All rows are made from the same 11 directions, up to rounding. Whole rows:
-.08 .11 .44 -.02 -.19 -.23 .24 -.05 .18 -.07 -.05 .13 -.16 .04 -.04 -.23 -.04 -.24
.08 -.24 .12 -.38 -.20 -.01 .14 .29 -.36 .36 -.34 .15 .25 .31 .04 .02 -.25 -.03
.23 .06 -.19 .17 .27 .17 -.18 -.33 -.05 .07 .08 .20 -.14 -.14 -.05 -.36 -.27 .35
.07 -.14 -.13 .10 -.34 .04 .10 .07 -.12 .07 .03 .20 -.13 .09 .17 -.21 -.18 -.02
-.04 .10 -.19 .28 .51 -.08 -.45 -.27 .27 -.40 .19 -.02 -.23 -.35 -.07 .05 -.04 .22
.04 .00 .05 .21 -.19 .12 .03 -.16 .06 .13 .06 -.30 -.04 .33 -.07 -.31 .15 .08
-.03 -.09 -.09 .40 -.05 -.11 -.28 .01 -.05 -.24 -.06 -.23 -.02 .31 -.03 -.03 -.25 -.02
.06 .02 .48 .16 -.03 -.18 .26 .16 .11 .09 -.01 -.05 -.16 .26 -.02 -.19 -.13 -.29
-.23 .11 -.14 -.37 -.09 -.12 -.01 -.60 -.37 .13 -.31 .13 .04 -.19 -.19 -.19 .03 -.03
-.01 .16 .04 .27 -.26 .07 .14 -.07 .12 -.11 .10 -.13 -.02 .12 -.01 -.20 .10 -.06
-.05 -.24 -.44 .19 .09 .13 -.06 .20 -.11 .21 .10 -.13 -.21 .09 .18 -.03 .08 -.09
.08 .01 .52 -.12 -.25 -.26 .15 .23 .56 -.32 -.03 .12 .08 .01 .07 -.11 .08 .23
.26 .29 .31 -.08 .21 .30 .11 -.13 .06 .11 .13 .19 .16 -.13 -.17 -.03 -.10 .16

The start of a row, then its end:
.04 .08 -.09 .08 -.36 .19 .24 .08 -.11 -.02 .23 .03 .08 -.07 .12 .20
.13 -.17
.10 -.06 -.14 .24 .22 .15 -.36 -.14 -.04 -.03 .06 -.15 -.02 .15 -.10 -.04
-.16 .23
.03 -.26 -.10 .09 .32 -.07 .03 .20 .10 .17 .32 .13 -.51 -.24 .24 .10
.06 -.19
-.09 .11 -.22 .22 -.09 .00 -.15 -.07 -.02 -.25 -.10 -.10 .11 .06 -.04 -.06
-.08 .04
.16 .25 .01 .27 .48 .34 .11 .07 -.24 .36 .01 .03 -.02 .13 -.14 -.17
-.34 -.25
.25 -.25 .24 -.31 .10 -.11 -.04 .08 .14 .15 -.05 .01 .10 .03 .03 .00
.05 .44
.03 .21 .28 -.32 .52 .11 -.06 .00 .29 .06 -.10 .02 .19 -.16 -.21 .05
.14 .23
.13 -.15 -.45 .26 -.10 -.13 -.18 -.17 -.24 -.20 .17 -.04 -.06 -.19 .16 .14
-.10 .16
-.16 .05 .37 -.51 .54 -.01 -.24 -.07 .01 .19 -.40 .00 .20 .09 -.35 .09
-.07 .05
-.01 .36 -.08 .18 .06 -.03 .15 -.39 -.20 -.08 .04 .05 -.01 -.25 -.12 -.10
-.08 -.19
.20 .07 -.31 .25 .10 -.06 -.17 .33 .13 -.40 -.15 -.16 .44 .00 .09 .10
-.15 .43
-.17 .15 .21 .11 -.20 -.14 .24 -.01 .21 -.05 -.10 -.20 -.06 .18 -.06 -.28
.19 -.22
.09 .14 .20 -.07 -.35 -.27 .43 -.07 -.53 .16 -.32 -.04 .31 .18 -.07 -.05
-.24 -.33
.01 -.02 -.34 .16 .00 .27 -.09 -.09 -.09 .13 .08 -.18 .01 .10 .00 -.09
.12 .11
.16 -.31 .09 -.06 -.16 -.17 .14 -.04 -.41 .35 .00 .00 -.14 .18 .09 .00
-.17 -.14
-.02 .03 -.06 .21 .50 -.04 .15 .36 .10 .15 .10 -.16 -.19 -.07 .09 .09
.09 -.33
.12 -.08 -.27 .24 -.10 .50 -.21 -.19 -.61 .29 .14 .22 -.10 .24 -.05 .00
-.52 -.15
.09 -.01 .47 -.09 .09 -.23 .23 .12 .03 .13 -.02 -.10 -.01 .10 -.05 .10
.02 -.22
-.10 .08 -.08 -.19 -.04 .34 -.36 -.08 .21 -.23 .01 -.06 .32 .00 -.15 .23
.20 .39
.03 -.17 -.04 .04 .19 -.21 .05 .29 -.16 .10 -.01 -.27 .04 .06 .09 .35
.05 -.22
.06 -.21 -.09 .00 -.02 -.20 -.03 -.05 -.27 .12 -.05 -.23 .03 .11 .03 .14
.02 -.02
-.04 .15 -.31 .18 -.13 -.01 .01 -.18 -.28 -.18 .09 .02 .05 -.21 .03 .18
-.06 -.17
.25 .04 .52 -.05 -.33 .14 .51 .35 .12 .17 .28 .30 -.05 .05 .15 .05
-.04 -.23
.27 .07 .12 -.17 .11 .04 .09 -.07 .24 .09 -.05 -.02 .20 -.06 -.04 -.26
.14 .52
-.04 .12 -.04 .31 .05 -.12 .07 .08 -.18 -.09 -.11 .24 -.18 .03 .03 -.21
-.49 -.36
.08 .01 -.09 -.28 .11 .09 -.08 -.05 -.06 .06 -.18 .37 .11 -.17 -.01 -.13
-.21 .30
-.09 .02 .34 -.14 -.20 .46 -.02 .14 .04 .12 .22 .02 .08 .25 -.12 .35
.10 -.23
.06 .29 -.57 .31 .16 .10 .29 .04 .20 -.05 .11 .05 -.10 -.42 .21 -.42
.21 .12
-.33 -.03 .21 -.27 -.06 .24 -.15 -.08 .17 .02 .12 .36 -.31 -.07 -.07 .07
.06 -.23
.15 -.06 -.38 .41 .21 -.07 -.17 -.15 -.13 -.09 .20 -.15 -.17 -.13 .09 -.01
-.09 .09
-.02 -.25 -.09 -.13 .35 -.03 -.27 .25 .06 .00 .04 -.10 .00 -.06 .06 .39
.07 .08
.08 .05 .19 -.17 .16 .00 -.17 .11 .04 -.17 -.13 .49 .07 -.14 -.04 .04
-.47 .13
-.08 .14 .14 .17 .35 -.35 .05 -.10 .19 -.04 -.21 -.28 -.11 .06 -.13 -.34
.04 -.07
.21 .03 .11 -.13 -.08 .24 .24 -.06 -.20 .24 .29 .41 -.12 -.24 .08 .12
-.12 -.12
-.21 .23 -.26 .27 -.03 -.16 .26 .08 -.03 -.12 -.04 -.40 .06 -.05 .04 .06
.32 -.39
.15 .00 .21 .04 -.35 -.24 .12 -.23 -.22 -.07 -.04 -.03 .10 .09 -.04 -.04
-.15 .00
-.12 .24 -.03 .18 .07 -.02 -.08 .36 .24 -.37 -.31 .06 .25 .11 -.04 -.13
-.27 .02
.01 -.17 .07 -.35 -.22 -.03 -.15 -.09 .08 .02 -.21 -.19 .32 .19 -.08 .00
.23 .45
.11 .03 .27 .00 .11 -.18 -.08 -.28 .11 -.11 .07 .05 -.10 -.11 -.09 -.06
-.07 .14
.18 .10 .14 .22 .10 -.07 -.02 .16 -.23 -.15 -.02 -.07 .24 .11 -.06 .32
-.36 -.16
.23 .05 .16 .20 .11 .20 .29 .43 .06 .14 .32 -.02 -.02 .01 .13 .25
.01 -.24
.01 -.05 .13 -.12 .22 -.22 .16 .05 .06 .18 -.06 -.19 -.05 -.03 .00 -.02
.20 -.06
-.02 -.12 -.06 .13 -.14 -.24 -.01 .25 .10 -.25 .00 -.21 .08 .06 .14 .20
.08 -.01
-.03 -.07 -.40 .15 -.16 -.09 -.01 .13 .07 -.15 -.09 -.22 .11 .03 .15 -.11
.16 .19
.09 -.17 .00 .05 -.32 .28 -.15 .32 .05 -.11 .08 .33 .03 .20 .14 .03
-.33 .14
.17 .16 .01 .35 -.19 .09 .01 -.32 -.26 -.11 .25 -.14 .05 .04 -.09 .12
-.12 -.09
-.02 .16 -.21 .00 .05 .00 .20 .12 -.11 .03 -.19 .45 -.06 -.21 .11 -.30
-.33 -.13
-.17 .32 -.02 .09 -.14 .47 -.04 -.15 -.06 .10 -.22 .10 .14 .33 -.25 -.44
-.20 -.07
-.01 .05 -.36 .18 .23 .18 -.42 -.41 -.25 -.05 -.01 .02 -.04 -.05 -.15 -.08
-.25 .18
-.01 -.04 -.47 -.03 .24 -.21 .02 .10 .36 -.09 -.13 -.31 .09 -.24 .16 -.23
.48 .47
-.43 .12 .13 -.31 .04 .08 -.12 -.41 .00 .15 -.21 -.05 -.10 .08 -.29 -.16
.22 -.20
-.13 -.14 -.07 -.07 .00 -.34 .01 -.06 .05 .01 -.16 -.18 -.10 .00 .04 -.14
.18 .00
-.10 -.05 .25 -.24 -.49 -.05 .21 -.09 .08 .03 .00 .11 -.04 .06 .03 -.10
.18 -.05
.37 .00 .04 -.08 .35 .01 -.06 -.31 -.20 .25 .01 -.02 .11 -.10 -.12 -.08
-.12 .38
-.04 -.04 -.15 .09 .01 -.40 .08 -.16 -.09 -.20 .18 -.07 -.20 -.39 .14 .28
.16 -.20
.17 .00 -.09 .02 -.07 .12 .02 .23 -.09 -.14 .17 .32 .09 -.22 .16 .31
-.23 .02
.13 .11 .24 -.02 .13 -.23 .05 -.31 .19 -.10 .11 -.08 -.05 -.22 -.08 -.05
.16 .18
.04 -.29 .03 -.05 -.29 -.11 .02 .01 .00 .01 .24 .09 -.24 -.06 .20 .14
.10 -.01
-.25 .31 -.21 .16 .03 .03 .06 -.01 .03 -.17 -.15 -.21 .14 -.02 -.10 -.06
.15 -.20
.06 -.19 -.45 .04 -.34 .23 -.08 .31 -.22 -.07 .00 .40 .06 -.01 .27 .05
-.33 .10
.02 .17 -.25 .65 -.63 .27 -.01 -.08 -.15 -.35 .32 -.25 .10 .25 .04 .11
-.03 -.17
.02 .10 .21 .19 .12 .14 -.20 .05 .33 -.16 -.05 .07 -.03 .22 -.12 -.31
-.22 .19
-.14 -.41 .14 -.49 -.02 .47 -.33 .05 -.05 .46 .00 .42 -.25 .26 -.04 -.02
-.14 .08
.17 .21 .20 .41 .07 .12 .27 .23 .14 .11 .08 -.33 .07 .32 -.04 -.21
.02 -.14
-.05 -.21 .34 -.15 -.14 -.24 -.03 -.06 .23 -.05 .11 -.11 -.16 .04 .02 .11
.24 .02
